The rows are grouped in 4 ways, from coarse to fine. Each group lies inside one group of the grouping before and may be the whole of it. The rows also spread widely along 16 directions, which tell nothing about the answers.
(in the rows, 128 means zero)
Known rows, each followed by its group in each grouping:
[ 92 154 102  97 129 123  95 124 131 111  87  96  85 110  94 133  63 108
 117  79 156 113 165 105 103 138  96 113 138  87 114 122  69 157 109] -> bafe nonoz pevu Fiz
[137  90 140 193 142 154 122 116 107 145 134 112 187 121 166  99  84 124
 128 113 133  59 123 150 123 136 146 129 125 158 134 133 121 145 134] -> bafe rafaf Gola rud
[150 115 185 152 108 124 137 153  68 135 141 167 142  92 118 162 136 126
 117 101 122 102 137 133 142  94  99 132 112 187 117 126 103 188 142] -> dupi finun kodub dugo
[174 113  96 134 178 167 103 135  88 151 117 188 112 151 115 165 112 101
 118 105 179  72 117 126 117 117 130 184 177 177 119 136 151 168 101] -> bafe rafaf Gola lon
[166  80 112 140 141 164 140  87 122 147 150 151 152  95 164 163 119 138
 124 153 119  72  94 165 152 102 149 153 139 165 179 106 204 112 125] -> bafe beru Bir fal
[149 139 145 122 135 108  60 102  89 124 171 123 173  91  97 149 152 154
 113  55  67  95 121 122 124 130 126 100 128 188  83 112 113 129 100] -> bafe beru Bir nolo
[132  99 108 127 145 145 157 172 149 137 145 125  66  78 155 139 222 135
 167 140  91 117 109 168 109 151 131 133 141 143 135  99 148 138 129] -> bafe nonoz pevu lev
[125 134  74 110 178 159 167  88 193  84 133 134 133 158 165  85 170 115
 140 158 155 145 125 119 141 144 143 115 135  89 105 124 188  76 146] -> dupi Luvos beb zel
[ 78 118 131 168 143 157 170 142 127 114 133 133 154 180 116  80  99 138
 209 165 150 153  86 151 159 151 149 125 111  94 178 129  79 104 143] -> bafe beru Bote res
[134 111   7 133 146 172 110 109 153 200  70 135  87  86 124 164  94  89
 121  62 120  69 143 104 124 135 156 139 110 116 141 116  72 168  70] -> bafe rafaf Lok valu
[154  66  30 129 128 124  99 133 121 170 114 116 103  71 146 154 163 124
 136  85  66  95 146 126  71 145 157 146 133 161 105 164 117 135  85] -> bafe rafaf sanop Rap
[ 63 106 112 132 114 124 105  89 142 106 107 117 121 122 116  98 102 130
 160 146 120 158 151 146 154 142 151 119  99  51 143 152  77 109 134] -> bafe beru loba tamu
[179  96 138 160 102 109 145  95 173 157 107 118 106 152 155 118 141  92
 138 187 158 157 100 109 188 117 140 155 167 129 137 124 121 103 144] -> bafe Zoto Mifa sil
[170  88 127 129 140 118 137 129 104 157 117 108 119  92 141 157  86 107
 121 106 134  59 131 112 141  94 118 130 122 162 114 119 120 152 117] -> dupi Luvos beb lepir
[143 122  92 154 164 179 124 116 111 150 134 149 146 120 125 117 183  93
 167  65 108  97 113 124 127 166 146 104 133 161  73 124  94 152  97] -> bafe Zoto sipap Zus
[158 100 149  99 103 161 172  84 103  85 144 166 131 112 145 164 142 118
 139 170 151 144 108 155 128 109  99 138 189 142 159 142 227 106 142] -> bafe nonoz Zupuf sib
[187  77  85 133 163 105 119 105 158 138 118 129 108 130 155 120 126 110
 131 136 167  86 104 102 157 100 124 156 182 175 103 114 127 116 126] -> bafe nonoz Bulak nonus
[109 134 161 139 106 155 136 126  93  87 166 156 195 124  89 133 112 151
 118  56 101 113 137 152 101 116 144 111 127 187 168 108 149 142 141] -> bafe Zoto Fivaf Nupob
[142 161  64  96 168 143 164 142 142 138  99 129  90  85 178 167 125 106
 151 164 171  89 141 108 128 115  44 121 114  83  83 134 113 171 122] -> bafe Zoto sipap Tob
[165 101 102 148 116 129 118 167  85 187 115 161  92 119  96 169 162 117
 175 107 112 137  92 109 128 130 123 159 160 182 121 147  55 167  86] -> bafe rafaf Lok ledal
[110 105 118 148 113 163 130 120 120 133 133 188 128 103  93 134 186 119
 133  61  82 142 144 139 139 132 171 122 101 164 138 115 102 155 125] -> dupi finun Sesev Fida
[168 125 131 114  91 164 199  77 152 137 121 106 120 140 149 149 149  73
 166 174 134 162  85 116 157 144 133 106 169 105 153 128 193  69 117] -> bafe Zoto Fivaf Pas
[143 153 113 144 136  83  69 139 138 180 137 133 135 118 133 168 113 168
 100 166 108 115 129 122 169 100 131 175  76 122 147 131  95 137 114] -> bafe beru Bir fal
[137 143  60 120 152 126  79 117 147 152  86 166  95 114 102 144 138  74
  96  46 141  97 195  81 140 114 139 136 110 131  63 126  70 189 110] -> bafe Zoto Fivaf Nupob
[ 83 185  98  99 170 136 100 107 173  52 126 119 133 184  98  86 104 127
 105  94 164 141 164 118  93 163 148 116 142  76 112 128 157  93 133] -> bafe rafaf sanop Rap
[119 149 139 126 128 117 137 161 146 127 123 116  86 135 117 127 174  94
 152 128 112 148 151 121 145 154 149 119 101  86  91 138 116 128 131] -> bafe rafaf Lok ledal
[ 87 107  61 148 172 186 185 130 181  97 109 180 128 167 137  89  93 113
 147 123 181 100 144 149 147 117 181 151 107 101 184 108 149 126 164] -> bafe rafaf Lok valu
[ 57 108 136 102 124 160 109  90  88  61 127 128 134 106  89 115  89 147
 172 110 127 146 144 168 101 152 116 100 141  79 137 154 109 126 120] -> bafe Zoto sipap Tob
[127 119 177 115  62 122 211 159  93 100 141 182 118  78 102 174 148 133
 171 113 107 155 132 140 160  73  76 102 115 165 169 110 103 170 167] -> bafe nonoz Zupuf sib
[120 154 116 122 162  67 121 197 100  81 133  76 156 152 106  89  68 138
 139  62 147  80 160  91  74 127  91 107 125 163  65 136  66 136 141] -> bafe beru Bir nolo
[140 158 154 141  53 153 170 107 105 115 132 195 168 109 125 156 185 103
 133 115 115 192 141 116 135 117  84 109 133 157 124 147 114 170 150] -> bafe Zoto Mifa sil
[135 114 150 105  95  76 111 161 119 114 157  80  91  85 104 148 181 162
 147 120  51 157 121 144  98 146 132 119 146 147 129 121 130  94 117] -> bafe beru Bir nolo
[171 113 129 153 139 101 126 174  97 162 150  63 153 175 122 126  97 144
 162 144 112 110  68 123  91 150 151 159 164 177 152 147 130  80  93] -> bafe Zoto sipap Tob
[139  68 160 156 110 132 158 127  86 121 156 193 141 126 142 124 228 135
 200 198 108 193  96 153 174 123 127 147 128 148 105 184 119 118 149] -> dupi finun kodub dugo
[125 117  68 146 213 152  97 109 146 140 132 143 140 142 156 109 128 123
 143 136 151  65 118 141 154 137 154 149 110 114 102 119 128 126 118] -> bafe beru loba tamu
[103 134  69 153 148 146 113 154 119 133 114 109 147 130 133  98 117 135
 155  95 133 118 127 120  72 167 108 127 139 137 115 148  54 153 101] -> bafe nonoz Bulak nonus
[155 106 117 126 126 127 144 108 132 148  86  96  97 166 109 131  58  64
 148 122 162 107 120  95 160 128 156 132 150 105 135 136 121 101 109] -> bafe rafaf Gola lon
[171 130 162 152 131  97  85  60 152 154 141  92 170 107 155 124 117 109
 103 124 116  84 117 101 201 112 125 100 111 139  84 104 112 116 122] -> bafe nonoz Bulak nonus
[129 158 183 115  76 110 151 138 141 107 136 165 113 158  67 157 122 114
 103 105 124 172 142 119 167  93 156 141 121 143 192  99 152 121 149] -> bafe nonoz Bulak nonus
[115 111 102 135 115 113 115  89 159 135 102  96 120 112 156 116 100 118
 133 169 130 138 151 127 153 131 134 131 108  66 124 159 108 112 130] -> bafe Zoto sipap Zus
[129 132 184 163 134  57  60 174 135 138 160  66 116 106 141 116 152 188
 119 168  98 127 122 148 123 147 117 147 126 125 105 127  81 134 130] -> bafe rafaf Lok valu
[124 158  98 137 152  96  72 114 166 103 125 126 135 136 156  83 180 118
 102 129 148 146 170  98 119 150 102 133 137 111  38 155  97 138 145] -> bafe nonoz pevu Fiz
[123  64  68 115 153 140 165 121 140  56 124 161 120 117 144 100 116 127
 133 103 165  97 155 144  90 106 129 142 179 164 134 123 176 120 171] -> bafe beru Bote res

New rows. What belongs after each?
[163  50 144 138 122 102  82  64 103 146 127 108 131  95 124 135  99 102
 135 111 107  84 123 123 178 111 157 123 141 150  99 133 119 109 114] -> bafe beru Bote res
[ 73 131 138 146 139 165 156 178 128 105 145  75 117 131 106  92 135 161
 196 111 108 139  79 173  75 195 136 100 152 120 183  92  90 116 108] -> bafe nonoz Bulak nonus
[ 68  99 125 119  84 135 177 122 141  82 123 113 133  63 114 123  95 144
 156  79  90 123 167 155 123 109 126  74  92 112 176 101  98 140 159] -> bafe Zoto Fivaf Nupob
[142 195 149 126 105 101 176 166 150 138 146 128 147 204  90 139 124 116
 143 143 118 175 105  95 172 115 154 133  89 124 178 121 135  81 134] -> bafe nonoz Zupuf sib
[145 139 163 151 102  98 107 125  90 149 138 126 165  95 122 153 109 143
 137 109 107 111 123 110 153 104  87 107 105 157 105 136  53 165 120] -> bafe rafaf sanop Rap
[151 178 149 110 103 109 118 159 123 149 112  67  99 122 103 178  60 115
  80  94 134  99 132 105  90 129 104 133 148 137 165  99 132 142  97] -> bafe nonoz Bulak nonus
[157 204 117 144 128 122 157 157 153 134 152 117 189 178 135 145  85 152
  87 132 144 114 105 100 109 114 117 146 124 161 181 111 162 108 131] -> bafe rafaf Lok valu
[188 105 139 140 133  97 169 138 147 145 153 139 134  84 175 164 149 143
 102 151 116  78 117 124 173  65 112 139 102 186 136  94 166 131 161] -> dupi finun kodub dugo
[158  87  90 163 180 127 145 143 109 154 125 108 171 180 120  92  60  95
 174  78 150  48  97 102 151 118 169 130 120 182 119 123  88 112 115] -> bafe nonoz Zupuf sib
[176 100 125 140 122 124 122 159  72 154 141 147 114  89 147 172 178 135
 151 150 117 122 101 137  99 131  82 158 174 184 106 151 120 161 111] -> bafe beru Bote res
[114 166 146 132 148 201 151 156 116 151 138 132  91 130 100 160 161  99
 156 109 113 116  98 163 124 183 158 118 122 106 167  82 154 141  96] -> bafe beru Bote res
[126 129 110 111 123 195 177 107  64  99 135 203 180 138 138 161 128 107
 145 143 154 139 133 138 103 123  99 139 126 136 130 190 192 139 128] -> dupi finun Sesev Fida
[145 106 100 182 122  93  56  76 165 154 123  86 181 142 157  94  68 165
  82 153 135 116 115 115 132 129 149 165 152 136 150 145  97  99 118] -> bafe rafaf Lok valu
[160 146 188 115 143  80  95 171  96 134 149 127 102 132 121 173 138 126
 119 168 132 110 142 129 154 110 116 160 111 117  87 152 150 141 127] -> bafe rafaf Lok valu
[ 84 162 177 144 143 158 165 132 105  55 166 166 188 148 138  94 150 151
 175 151 153 149 125 159 130 142  90  96 116 109 109 145 130 139 169] -> bafe rafaf sanop Rap
[121 162  66 140 182 141 144 127 166 107 154 130 184 130 159 101 135 170
 145 122 134  98 106 122 117 127  99 110 118 146 120 105 109 122 136] -> bafe Zoto sipap Tob
[158 144 196 183 121 103  88 122 106 152 170 101 209 112 143 127 113 132
  85  86  84  63 139 127 151 123 150 110  80 176  97 117 128 145 134] -> bafe rafaf Lok ledal
[124 155 100 135 208 101  94 179 159 120 153 136 104 135 144 114 183 161
 132 141 137  96 130 138 128 134 122 156 116 132  87 103 111 142 138] -> bafe beru loba tamu
[153 146  68 104 183 107  64  91 125 122 121 147 134 131 159 136 150 123
 131 165 165 121 142  93 131 134  76 143 143  98  21 191 113 133 106] -> bafe rafaf sanop Rap
[160 159  97  63 153 130 173 131 147 122 121 156  70 158 109 173 161 104
 160 170 158 170 100  90 165 108 101 135 144  98 119 127 158 100 112] -> dupi Luvos beb zel
[112 146  90 138 160 144 163 144 175 144 125  75 118 113 154 110 134 123
 169 128 109  98 113 133 133 159 138  95  93  91 131  96 102 114 118] -> bafe Zoto sipap Tob
[114 145 195 147 128 126 112 153  73  94 155 110 171 115 161 126 124 148
 129 171 148 118 149 164  90 144  74 131 130 114  94 170 144 162 148] -> bafe Zoto Fivaf Nupob
[167 165 185 120  96 100 125 121 136 148 119  87 104 120 110 168  98  89
  96 112 131 114 137 101 160 114 117 114 128 127 124  94 128 137 123] -> bafe Zoto Mifa sil
[124 143  91  91 166 163 132 125 114  87 115 155 104 111 125 139 148  81
 128  79 152  95 179 126  93 141 111 117 139 114  63 141 162 160 125] -> bafe Zoto sipap Tob
[ 94 143 166 126  94  92  31  57 125 101 120  77 150 102 109 121  56 154
  77 130 121 140 164 133 128 139 118 121 131  74 127 144 102 116 119] -> bafe beru Bir fal
[154 223 179 139 125 120 145 119 158 103 147 101 168 167 127 112 149 109
  82 107 149 145 121  83 135 146  99  91 136 140  95  94 141 113 144] -> dupi finun kodub dugo
[131 212 195 132 106  65  72 181 130 143 138  69 100 148  92 138 162 126
 109 124  93 172 147  99 118 169 118 120 113  99  85 137  77 133 109] -> bafe rafaf Gola rud
[167  65  92 132 112  96  98 148  97 189 133 149  99  75 135 185 170 140
 144 146  69 119 128 141 140 103 146 176 110 162 134 166 114 142 101] -> bafe nonoz Zupuf sib
[ 77 179 175 110  93 120  83 109 128  74 137 132 107  94  80 133 169 164
 130 105 108 199 143 138 112 158  82  90 154  93 113 120  71 152 126] -> bafe rafaf sanop Rap
[133 169 150 192 134 142 101 123 158 171 102  22 152 180 157  76  64  98
  78 132 161 109 123 108  95 194 155 133 139  91 137 118 110 120 104] -> dupi Luvos beb zel
[138 129 126 118  86  97  80 101 109 111 104 110 113  32 141 153 120 136
  85  85 127 115 176 110  86 118  39 105 170 146  74 128  70 191 129] -> bafe beru Bir nolo
[135 123 184 141 109  71 123 181 123 139 133  86  94 113 107 151  82 160
 133 143 125 112 118 132 147 101 113 141 125 136 162 103  81 142 135] -> bafe rafaf Lok valu
[144 205 116 104 110 129 193 166 173 131 156 166 124 143 102 180 176 139
 130 121  89 163 111 109 152 104 133 119  93 143 187  89 163 106 135] -> bafe rafaf Gola rud
[123 117 126 113 111 143 109 131  75 138 108 156  89 101  94 164 159  96
 175 113 115 151 138 123 129 148 109 124 136 104  82 173  76 166  93] -> bafe rafaf Lok valu
[149 104  98 102 209 102  99 164 127  85 128 131  78 130 140 101 181 110
 125 106 164  92 170 114  92 134 115 145 161 143  15 142 141 150 138] -> dupi Luvos beb zel
[105 108 117 129  92 141 141  88 169 117 115 101 114  58 140 130 124 126
 119  99  95 118 158 145 133 126 134  90 117 108 156  92 122 133 140] -> bafe Zoto Fivaf Pas
[ 77  35  99 148  57 202 154  61  89 107  82 168 137  41 139 122 104  88
 152  74 111 126 180 168 105 133 133 103 133 117 160 162 102 181 134] -> bafe nonoz Bulak nonus
[167 167 143  91 154 111  89 152  76 144 140 157 105 143  83 197 125 131
 140 134 152 123  96 105 143 108  78 157 156 154 107 135 109 152  84] -> bafe nonoz Bulak nonus
[ 83 102 127 102 169 128 104 133  93  48 152 174 136 133  90  97 156 146
 151  88 126 137 171 146 110 126 137 122 119 129  73 159 126 138 146] -> dupi Luvos beb zel
[101 134  79 146  98  98 130 101 200  84 146 145 178 117 134  83 171 178
 118 103  85 182 149 118 127 114 133 111 114 152 141 116  89 105 169] -> bafe Zoto Mifa sil
[154 128 197 115 132 111 101 144  99  96 142 161  78 127 109 147 195 100
 129 138 147 146 148 135 142 133 115 145 171 132  60 144 156 155 142] -> bafe rafaf Lok ledal
[148 196 176 139  62 127 171 144 142 166 117  85 123 106 134 181  98 118
 103 145 124 140 120 111 135 121  84 112 118 115 186  94 117 150 124] -> bafe Zoto Fivaf Pas
[137 167 122 156 152 132 114 130 154 165 120  18 138 145 160  99 111  99
 136 133 117  95 112 114 105 199 143 104 120  83  98 124 115  99  90] -> bafe Zoto sipap Tob
[155 169 183 140 141 105 112 147  89 117 151  79 176 135 140 130  88 123
 104 110 143  74 132 118 105 134  85 112 132 154  91 127 137 142 127] -> bafe nonoz Zupuf sib
[164  77 129 109 144 122 183 138 144  98 123 120  82 155 139 123 138  75
 156 144 152 108 135 132 138 122 172 141 157 128 118 134 213  84 151] -> bafe rafaf sanop Rap
[129 168 170  91 145 109 175 167 119  79 149 154 101 162  81 144 140 151
 177 154 171 174  81 107 158 104  62 116 160 141 129 102  98 119 143] -> dupi finun Sesev Fida
[112 149  91 165 135 179  85  94 130 161 133 137 166 100 111 124 158 136
 130  51  87 112 116 129 116 166 142 100 124 156 124  99  61 162  88] -> bafe Zoto Fivaf Pas
[138 189 150 165 116 124 128 152 115 160 161 142 202 171 135 143 142 133
 117 145  95 140 126 120 142 135 154 143  58 130 137 161 140 123 125] -> bafe rafaf sanop Rap
[ 99 159 169 137  97 154 103  91  99 115 102 138 144 130 104 143  49 104
  94 115 166 128 169 135 134 126 113 132 119  83 147 147 113 171 129] -> bafe Zoto sipap Zus
[102 164  38 126 156  99 144 131 183  90 135 148 193 168 158  85 120 149
 121 140 137 140 169  99 128 107 128 136  67 105 115 166 126  96 163] -> bafe nonoz Zupuf sib
[ 74 131 170 141 126 145 123 149 127  99 138 111 115  76 128 126 112 169
 104 117 116 114 162 179 102 136 119 119 100 103 168  97 119 171 147] -> dupi Luvos beb lepir
